Every row belongs to one group in each of 2 separate groupings. Each group adds its own fixed numbers to the row, and there is some noise. The rows also spread widely along 3 directions, which tell nothing about the answers.
Some rows, each with its group in each grouping after it:
[-12  -3 -19  31   3 -19  18 -10 -21   1  19  -5  -3   6 -20 -17  31  -9
   9  -4 -24 -23] | tubup P
[ 21   5   7  -3  -2  -8  -5  11  23  -7  -5  10  26  15  -2   8 -27  27
   3 -24   3  -1] | satub P
[ -5   9 -15   1  18   5  -5  -1 -10  10 -16 -13  15 -18 -17 -15  10 -13
  14 -14  14  10] | tubup R
[  8  -4  -6  10 -10 -26  17  -5   8  -4   4  -3  11  -1   1  -3 -19  24
   3 -13 -14   5] | Tata T
[ 12   3   6  12   2 -16   3   8   4  -8  -4  17   9  -5 -31  -1   7   8
  -7  -9  13   8] | satub R
[ 15 -15   7  15 -26 -26   1  11  18 -18  14  18  18   7 -20   5 -27  34
  -4  10 -20  19] | Tata L
[  4  -1 -15 -16  -1 -20   5  -8  10  16  -6  -4  24  -9  31 -11  -5  12
   2  -6  -2 -15] | satub L
[  4   5 -21  13  13  -4   2  -9   0   6  -2  -6  10   2 -17 -10  -5   9
  13 -16   6  12] | tubup T
[  1  15  -3  -7  21  -3  -8   1   6  12 -25  -7  19 -17 -10 -11   1   0
   3 -23  25   6] | satub R
[ 17   5   3  -6   1  -9  -5   5  22  -4  -8   4  26  12   4   5 -24  24
   6 -25   2  -1] | satub P
[ 20   3  -6  -3  -8  -3  -2  12   8 -12   2   0  29  16   4   6 -34  14
  15 -19  -2   6] | tubup P
[ 31  -3   0   7 -28 -23  21  23  -3 -32  25  29  12  13 -15  10  -8  11
   2   1  -1  12] | tubup R
[ 10  -2   4   6 -16 -28  14   8   0 -15   1   5  14  -9  -5   1  -7  11
   1  -3  -9   3] | Tata R
[  1  -8  -5  20   1 -18  -5  -6  11   5   3  14   7  -3 -24  -9   8  15
  -7   2  -2   2] | satub L
[  5 -14  -7   6 -23 -36  15  -2   6  -4  12   3  14  -3  11  -3 -10  20
   0   9 -28  -7] | Tata L

New rows. What belongs after each?
[ -3  12 -16  -6  15   0  -1   1  -8  10 -15 -16  19 -13  -9 -14   6 -12
  16 -16  17   7] | tubup R
[ 11   6  -9  11   6 -20  14 -11   8   8   4   3   5   0  -5  -6   3  19
  -1 -14   4  -4] | satub T
[ -2   0 -30  -8   2 -13   8 -12  -6  15   1 -14  23  -8  28 -18   0  -4
  16   1 -10 -11] | tubup L
[ -2  11   1   3  20  -4 -10   2   7   9 -21  -1  15 -16 -28  -9   4   3
   1 -19  24  11] | satub R
[ 23  -8 -16  -2 -27 -26  16   8   5 -11  23  16  18  12  14   1 -13  15
   6  13 -17  -2] | tubup L
[  7   0   4  22   2 -13   3  -1  10  -5   4  12   9  11 -22   1   1  18
  -2 -15  -5  -7] | satub P
[ -4   6 -19  12   5 -18  17  -5 -21  -1   6  -3   4 -12 -12 -16  27 -16
  10  -6   0  -9] | tubup R
[ 28  -8 -22 -11 -35 -37  30   5  -1 -13  28  15  23  11  38   2 -14  13
   5  12 -21 -13] | tubup L
[  5  14 -16 -24   8  -1   2   5  -5   8 -19 -16  27 -13  19 -10 -12  -7
  18 -17  14   6] | tubup R
[ 13  -8  -7  18 -21 -40  31  -4   1 -11  22   6   3   4   3   1  -6  26
   0  -2 -26  -6] | Tata T
[ 22   2 -19 -29 -11 -12  -1   5  12   3   1  -1  36   6  39  -2 -37  14
  15  -2   0   5] | tubup L
[ 13  -6  11   2  -9  -9  -8  13  19 -16  -7  -1  28  13  -8  10 -45  28
   8 -19 -13  14] | Tata P
[-10   9 -10  -4  23   0  -6 -12   7  20 -24 -20  19  -2  10 -13  -1   2
  11 -27   4 -16] | satub P
[-21 -14 -13  23  -1 -31   8 -13  -7   9   3  -9   2 -13 -16 -20  16   5
   1   8 -27  -8] | Tata L
[ 18   3   6 -15 -17 -22   7  16   9 -10 -11  -2  28  -8  12   2 -29  15
   7 -13  -3   9] | Tata R
[-17 -11 -12  40   5 -30  24 -18 -12   1  11  -5 -10 -11 -33 -15  24   9
  -4  -3 -25  -6] | Tata T
[  4  -3 -28  -5  -5 -16   7  -8  -3   9   4  -9  18  -5  19 -17   0  -2
  13   1  -9  -7] | tubup L
[ 21   7  -8   6  -1 -21  14  -6  14   2   4   9  10   5   4   3  -7  27
  -4 -16   5  -2] | satub T
[ -6   5 -16  12  16   6  -6  -3  -4   2  -4 -12  14   4 -17 -11  -1  -2
  16 -16  -3   1] | tubup P
[  5  -5 -26  -6 -10 -23  15  -6  -6   7  14  -3  16  -2  26 -13   1   0
  11   7 -16 -14] | tubup L
[-17   0 -20   2  19 -17   2 -21  -1  31 -12 -16   8 -19   9 -27  24  -4
   2  -3  -4 -20] | satub L
[ 20  -3   9  -5 -28 -33  21  19   7 -25   7  12  19   2   6   8 -23  21
   1  -4 -12   5] | Tata R
[ 12 -11  14  18 -16 -16  -4  15  14 -23   5  10  17  15 -26  12 -33  32
   1  -9 -18  12] | Tata P
[ 21  11  -4 -15  -2   0  -8  18   8  -9  -7   3  28   1  -4   3 -26   5
  11 -15  18  24] | tubup R
[  8  -1  10  -5  -5  -5  -9  11  17 -10 -14  -8  32   8  -1   6 -47  26
  12 -21 -11  13] | Tata P
[ 11  -5   3   1 -22 -26  15   7   6 -13   7   0  26  12  16   6 -30  24
   6 -13 -28  -9] | Tata P
[ -5   2 -13  26   0 -22  19  -3 -25  -7  15   5  -5  -9 -29 -14  35 -15
   4   2  -7  -7] | tubup R
[ -7   4   1  -1   9  -9  -5   4   1   3 -24 -17  18 -20  -9  -9 -11   4
   8 -14   3  10] | Tata R
[ 11  -6  -4  10  -5 -24   6  -3  12   0   9  14  13   1  -6  -3   1  18
  -6   3  -5  -3] | satub L
[  0   6  -5 -15  -3 -22  11   3  -2   3 -14 -13  23 -18  21  -6 -11   1
  10 -12  -7  -5] | Tata R
[ 28 -12  -8   6 -29 -26  10  12   9 -22  28  26  18  16  -7   5 -19  22
   0  13 -12  10] | tubup L
[ 11  -6 -14   1  -7 -10  -4   6   7  -5   7   5  21   7  -6  -3 -17  13
   9   6  -4  15] | tubup L
[  8   0  -7  19  -1 -12  11   8 -12 -12  10  12   9  -2 -34  -5  13  -5
   6  -2   5  12] | tubup R
[-25 -13 -16  17   0 -34  17 -20 -15  16   3 -16   1 -20   5 -23  26  -2
   4  11 -34 -22] | Tata L
